The rows come from 5 hidden closed curves, with some noise, and rows from the same curve form a group. Each curve winds through 6 dimensions. The rows are also pushed far along 5 directions, which tell nothing about the answers.
Known rows, each followed by its group:
[  5  27 -29   9 -41  -5  20   1  33 -38  11 -19  -9  41  12  24  34 -22]
K881
[  7 -23  19   0  13   9 -13  -6 -17  35  10  -2 -11 -10   4   8  -9 -12]
K881
[ -5 -25  -1   9   8 -28  26  -7 -17  -5  29  -2  -1  -3   3 -18 -16   9]
K134
[-14  40 -39  16 -23   9 -21   9  27 -14  -9   5   3 -19  20  43  54 -41]
K881
[  1  -3 -40   5  32  -3  26   1 -27 -17  35 -27  25 -26  -7   0  -6 -31]
K912
[-16 -47  15  -8   4   9  -1 -15 -31  12  33  32 -19 -45   4  35  -8  -4]
K134
[  5  20   9   2 -19  -8  -7   2  21  -6  -5  -8  10  17 -11  -5   9   3]
K784
[  4   2  21   0 -19   8 -16   1  11  20 -15   9 -24  21   4  17   8  13]
K595
[ 14  -9  -9  -7  18  -1   7  -6  -5   1   9   3  -2   5  -3   1 -13 -11]
K784
[-12  16  14  17  -9 -32 -13  11  11  12 -22  10   7  -4  12 -43   5  19]
K134
[  2  18   7  -4 -23  13 -12   8  28  11 -22 -12  -4  24  10  -7  18 -18]
K784
[ -6 -17   9   5  -9  -8  18 -11  -1 -12  11 -14 -10  19  -5   5  -8  27]
K784
[-15   1 -19  -8 -18 -16  33   0  14 -37  20   7   3   3  -5  16   4   9]
K912
[-16  28 -10   4 -33  -6   3   6  21 -36  -3   1  12  -2  -2  16  26   4]
K784
[-16  19 -17  16  -1 -20   1   6  17 -17 -13  -4   9  -1   4 -26  15   2]
K912
[  0  35 -45  26   1 -12  19  18   2 -20   2 -28   3  13   7 -10  24 -13]
K134
[-25  49 -25  34 -10 -57  -2  11  33 -38  -6 -16  28  -3  -8 -20  31  12]
K595
[  2 -15  -9   0  21  33 -22  -7 -14  24  -4   9   3 -33   8  21   4 -27]
K595
[ -2  -3  26  -8 -19 -11   3  -3  -1 -14   8  -8  -2   8   1  11  -7  13]
K912
[-18  11   5  -1 -33 -28  -5  -7  35 -23   4  13   1   1   3  33  18   7]
K881
[ -3   2 -18  -6 -18   8  19  -3  13 -37  -1  -1  -8  20  14  11  10  -1]
K881
[  5 -55  -6  -9  38  21  18 -25 -33   7  41 -20  -6 -15 -13  21 -27 -19]
K784
[ -6 -21  30 -27 -31  31  -3  -4   2   6   6  18 -30   1   6  43   3  -3]
K595
[  8 -20  18  -3   4   5   7   1 -18  20   3 -12 -18  14  12 -14 -17   5]
K912
[  1   0  -4 -12   0  14  10   5 -13 -13   5   0   3  -6  -5   9  -5   2]
K595
[ 12  15   4   2 -13  10  14  16   1   0 -25 -26  -7  45  16 -58  -1   5]
K595
[-31  14  32   5 -25 -41 -14   4  -6 -28  13  24  20 -45 -14   7   8  32]
K912
[ 12 -14  -3   7   8  -6   5 -10  -2  14  14  -8   5   6   1 -13  -8 -13]
K134
[  2  13 -16   9  14  -6 -17  -5  25  10 -11 -17  14  -1   6   4  13 -29]
K881
[-26 -24  12 -11 -23 -17  33  -6 -12 -49  23  13  -3 -11   3  -8 -10  30]
K595
[ 11 -17  12 -21 -10  27   8  -2  -8  12  10  -7 -18  13   6  32  -7 -11]
K881
[-28  39  41  24 -35 -57 -36  15  20   6 -21  25  22 -25  -8 -17  17  46]
K595
[-10  12 -10  10 -19 -39  25   6  18 -25   7  -9   4  20   9 -23   4  12]
K134
[-12  -3  -2  19  45 -46 -11  -8  -3   2  -6   2  31 -30 -15 -38 -20  23]
K784
[ 18  11 -12  -8 -15  34  17   9  -4 -12  -7 -20  -8  35   9 -15   5 -14]
K595
[ 22 -33 -64  -4  19  57  45 -19 -12 -25  27 -39 -34  40  16  36   5 -46]
K784
[ -9  -5  22  -8   1  -5  -7   2 -12   5  -9  16   7 -21   1  -5 -14  22]
K881
[ -7 -19  68 -32 -40  -7  -5  -5   7   7  -2  30 -14   8  -3  21 -23  45]
K881
[-19 -35  32 -16  14  -3 -19 -16 -20   1   3  28   5 -52   2  21 -21  15]
K912
[ -4  25   2  15  -9 -36   8  11   7  -9  -3 -13   4  15  -5 -12  -1  30]
K881
[-15  -1  31   8 -11  -2 -26  -4  14  22 -22   2  -1  -3   1  -1   4  20]
K784
[ 11  -8  36 -13   3  11 -26   5  -5  50 -18  13   1  -8   5  -7 -17  -4]
K784
[  1 -22  14 -21  -3  18   9 -12   4 -10   0  -1  -7  12   0   1 -15   3]
K595
[-22  11   3  -3 -28  -7   8   8   3 -32   3  15  -9 -11   4  24  18  18]
K881
[ -8 -40 -13   5  27 -23  42 -13 -30 -25  30  -9 -11  -1   7 -18 -29  21]
K881
[ 28   3  -4 -11 -24  44  14   7  -7   8   0 -18 -22  42  14   8   6 -22]
K912
[ -6   4  12  -7 -14   5   4   6  -8 -15  -4   7   3  -4  -3 -13  -1  16]
K595
[  7   2  -4  12   7   1  -7   3   2  29   2 -18  -8   9   6  -5   8 -23]
K134
[ 23  26  18  -4 -16  26 -33  11  32  52 -48 -10 -11  41  16  -4  10 -14]
K134
[  8 -28  19   0  25  16   0  -8 -10  28 -24 -24  -5  22   8 -55 -28  12]
K784
[-21   6  13   3 -22  -6 -12   3   9 -10   0  15 -11 -13  -2  18  19  10]
K595
[-13  15   8   4 -24 -29  16  10   7 -26 -11  11  -6  13   7  -2   0  47]
K881
[ 10 -15 -18  14  25  -1   9 -12  -6   6   9 -28   4  13   3 -14  -8 -13]
K595
[ -8 -12  31  -7 -29 -30  29   7 -14 -17  11  12 -14  16   5 -16 -21  54]
K912
[-11  10   6  11 -14 -11  -7  -6  18  -2  -4 -15   9   6  -8  11  10  11]
K784
[-11   8  -5  -3 -11  -7  -1   1  13  -8  10   0   7 -13  -1  21  13 -14]
K134
[ -5  29 -21  10  -9   8 -26   5  34  11  -7 -12   1  -4   3  37  40 -44]
K134
[  2  12  -9   1  -8   5  -9   4  21  18  -7  -2  -1   5   5  19  15 -18]
K912
[ 16  -3 -39  16  48   2  27   0 -16  -9  -9 -40  11  22   4 -61 -19  -3]
K134
[-15 -18  47 -24 -36  -7  -8  -9  15  -3  -3  39 -13  -6   1  35  -9  34]
K912
[-22  -1  -8  17  18 -20  -4 -10   5 -11  -3 -15  24 -22  -8 -11  -1  12]
K784
[-10 -12 -20  -9  -8  -4  38 -10  -4 -54  30   0 -13   9 -10  39  -3  19]
K134
[ -3 -19  13 -12 -21  -2  35   3 -12 -15  13  11 -15  19   2 -18 -17  30]
K912
[  9  31  -3  20  10 -23   4  20  12  10 -30 -45  21  35   7 -90  -3  -1]
K912
[ 17  -4 -10   3  27   3  -5  -7   5  24 -12 -16  20   9   4 -33 -14 -19]
K134

New rows. What belongs after each?
[  5  20  -5  16  -8   4 -13   6   9   8 -16 -11  -9  19   3 -10  19  -2]
K595
[  1   0   9  17   3 -14 -13  -8  10  11 -16 -10  12   9   5 -36  -2   7]
K595
[ 16  17  -8  10   9  10 -17   3   9  24 -22  -8  11  12   5 -20   5 -15]
K134
[-22  11   7   3   3 -16 -19   7   3   0 -10  19  18 -40  -3   7   6  10]
K595
[  3   4 -10  10 -11 -15  14   3  -6  -4  17   0   3   4   5  -2   4  -2]
K134
[  6  -5 -18  -5  14  21   4  -2  -4   2  -1  -7  10  -3   0 -10  -1 -20]
K912
[ 13  -5 -12  13  10  -4   6  -3  -3  11  -6 -10  -9  19  19 -13  -4  -2]
K881
[-23  27  30   8 -27 -49 -15  11  29  -2 -22  10  21  -6   0 -20   4  34]
K595
[  6  13 -44  19  17   9  12   1  -8 -27   7 -39   4   7  12  -8  17 -32]
K912
[  4 -12  31 -17  -2  16 -20  -4   0  24  -9  -1   2  -9   8  12 -11 -13]
K912
[ -3  17   4 -18 -50  18   6   7  39 -11 -12   7 -14  33  10  14  23  -9]
K912
[  6   1  18  -4  -5   3 -14  -1   0  14   8  -9   9  -7  -9  11   0 -14]
K912
[ -3  -6  18  -7 -26 -28  40   4 -19 -41  22  -4  -6  19   4  -4 -21  44]
K912
[ 11 -18  -7   7  24  11   5  -8 -34  -2  19 -24  -3  -8   4   3  -9 -14]
K912
[-16   8  10 -13 -33   8 -10   1  26  -7  -6  27   1 -10   0  25  19  -3]
K912
[  0 -21  17 -10   6  12  -6 -11 -21  -5   7  -4  -5 -15   8  18 -12  -3]
K912
[ -6   2 -15   6   9   5   2   1   2 -11 -12  -7  -6   2   9  -5   6   1]
K881
[ -9  19   3  16 -10  -4 -24   8   5   8  -2  -5   2 -16   0   5  25 -16]
K912
[  1  -2  -5   2  11   9  -7  -8 -13 -14   6 -15   5 -16   8  20   3 -18]
K912
[ -2 -12  17 -10  -9   5  -4  -8  10   2   2 -11  -8   9   3   9  -1 -11]
K912
[-13  -2 -18 -10 -24  17  16  -5 -10 -51  27   7  -5 -19   6  50  20 -16]
K912
[ 12 -10  24   9   4   7 -22  -6  -4  36 -14  -4  -7  13   2 -21  -6   6]
K595
[-12  -8 -31  12  16  13 -17  -5 -14  11  28  12   2 -56   4  48  27 -49]
K134
[ 31 -21   1 -16 -17  46  15  -8  -3  14  -3  -5 -33  51  17  10  -8 -11]
K134
[-10 -11  12   1   3  -6  -2  -7   3   9   6 -14   6  -6  -7   5  -7   3]
K784
[-20 -40  39 -17 -41 -14  12 -20   1 -17  28  37 -40   1   6  51  -6  33]
K881
[-21   2 -19   8 -17 -46  38   1  -1 -49  29   3   1  -6   8  12   2  22]
K881
[  8 -31  25 -14  -3  14   0  -7 -13  25  -6  14 -18   7  23  -3 -21   7]
K881
[-18  -2 -39  11 -10 -13  36  -1 -13 -50  48   1  -7 -16  -9  32  21  -4]
K912
[ -7  17 -10  14 -14 -26  13   6  14 -24 -18   0  -5  24  17 -21   6  27]
K881
[ 17  27 -31  15  24 -22  10   8  12  -3 -20 -27  26  24   1 -46  -8  -1]
K784
[ 15  15 -11  20   9  -6 -16   3   8  31  -9 -17   2  11  11  -2  10 -21]
K881
[  9  -8   2  -6  23  20 -25 -11  10  31 -11 -11   5  -7  -3  23  -3 -27]
K881
[  4 -38   3  -8   5  16   9 -16 -22   8  19  20 -22  -4   6  26 -13   8]
K134
[  0   1 -23   4  -1  -4  28  -3  -9 -36  11  -7  -9  15  -2  15  -2  20]
K881
[-11   8  17   5 -19 -13 -29  -6  28   9  -9  11   0  -6   6  15  20  -9]
K881
[ 27   3 -33   7  20  25   7   2 -15  19  13 -33   4   9   7  12   2 -44]
K881
[ 15  -8   0 -16  -6  32  -9  -6  11  27   1  -3  -6   8   9  32   4 -36]
K134
[-24  -1   6   0 -21 -19   8  -1   5 -29   1  15   8 -16   9  -3   5  20]
K595
[ 16  -9 -16 -16 -21  37  42   0   0 -26   6 -29 -19  53  15  -5  -2 -12]
K784
[ 20  -5  11  -1 -21  15  -5  -5   8  26  -1   3 -18  31  10  14   3  -8]
K134
[  8 -23  -7  -2   0  19  13  -7 -26   1  24   7 -18  -7   9  31  -4  -7]
K881
[ -4 -33  14 -11  -6   6   3 -17   7   2   2  17 -24  11  10  12  -9   7]
K134
[ -2  -9  20 -14  -6   7  -6  -4  -7  -3   8  -5   8 -13  -4   5  -5  -9]
K912
[-13  -6  21  -9 -42  -5   0  -8  12 -13  20  18 -10  -4  -2  52  13   8]
K595
[ -2  -1  24  13  28 -12 -32   3 -25  32  -9   1  25 -42  -7 -29 -14   7]
K912
[-18   5  26  -6 -10  -4 -18   7   0   3  -4  21  -3 -25 -11  17   5  16]
K595
[-35  -4   0  14 -34 -46  42  -4 -10 -71  37   6  -5  -4 -14  14   5  59]
K784
[  8 -30  -5  -5  20  10  12 -11 -25   9  16   5   4 -13   6  -7 -21  -6]
K134
[-12 -15  28 -13 -30   0   3  -8  13   0   9   0 -14   9  -1  29  -1  13]
K784
[  3  11  -5  -3  -5  11  -4   9   1   2 -16   0   2   0  13  -1   6  -5]
K881
[ -1  19 -49  21   3 -24  47   9  -3 -60   7 -40   3  31  15 -35   8   5]
K912
[ -9  10   6   8  -9 -28  -4   4  21   8  -6  -2   8   3   7 -18   5  -1]
K134
[ -4 -12  44 -24 -33  -2  -9  -6  20  11  -6  18  -9   8   7  23  -8  12]
K881
[  5   7 -12   5  -8  32 -17   5   6  28   4  -5 -12  -1   3  22  28 -43]
K912
[ 16 -13 -10  10   8   4   9 -10  -2  10   5  -9 -14  29   5  -7  -5  -2]
K134
[ -3   9  -4   7 -28   3  -1   6  13   2  -5   7 -16  14  19   4  21  -9]
K134
[-11  18  15   3 -21 -27  -4  11  13   9   1   2   8  -4  -3  -1   7   9]
K912
[  0   3  14  -1 -17   1 -13  -5  14   5 -12   8   5   5   3   7   4   7]
K595
[  0  -9  36 -21 -37  20  -8  -4  13   0 -19  21 -22  20  15  15  -1  17]
K912
[  0  22 -15  23   0 -45  18  10  19 -10 -11 -24   5  35   7 -45  -1  21]
K134
[ 14  28 -21  10 -12  11 -10   6  19   4 -15  -7   7  19   7   4  22 -19]
K134
[-30  18   2   7 -43 -35   2   0  21 -37  33  19   1 -21 -18  54  32   9]
K912
[ 14 -17   0 -22 -28  16  31  -6  17 -15   5  -5 -38  59  17  18  -6   3]
K784
[ -1 -36  17  -9   2  27 -22 -15 -18  36  21  27 -12 -36   5  37   2 -28]
K134
[ 10   0 -23   9 -17  -3  28   0   4  -9  22 -18 -11  30  13  -1  11 -18]
K134
[ -1  11 -33  17  -2   4   9  -6   1 -32  12 -12   5   3  -3   9  20 -13]
K595
[-16 -20 -24   4   4 -13  29 -12  -7 -36  30   0  -6 -10  -1  34  -2  13]
K784
[ 16  -9 -36   5  19  13  23 -10   4 -11  -4 -32   1  32  15 -18  -7 -17]
K595
[  5 -35   8   5  32  -3   3  -9 -35  21   2   5  -1 -17  16 -35 -29   8]
K881
[-22 -20  46 -12 -27 -19 -17 -11  10  -2  -4  36  -4 -20   7   2  -5  24]
K881
[-13   0  13   0 -12  -4  -5   4  -7  -4   8   8  -6 -17  -3  18   7   9]
K881
[-25  14 -36  14 -16 -10   1  -1  11 -38  17  18   0 -30   5  40  40 -16]
K134
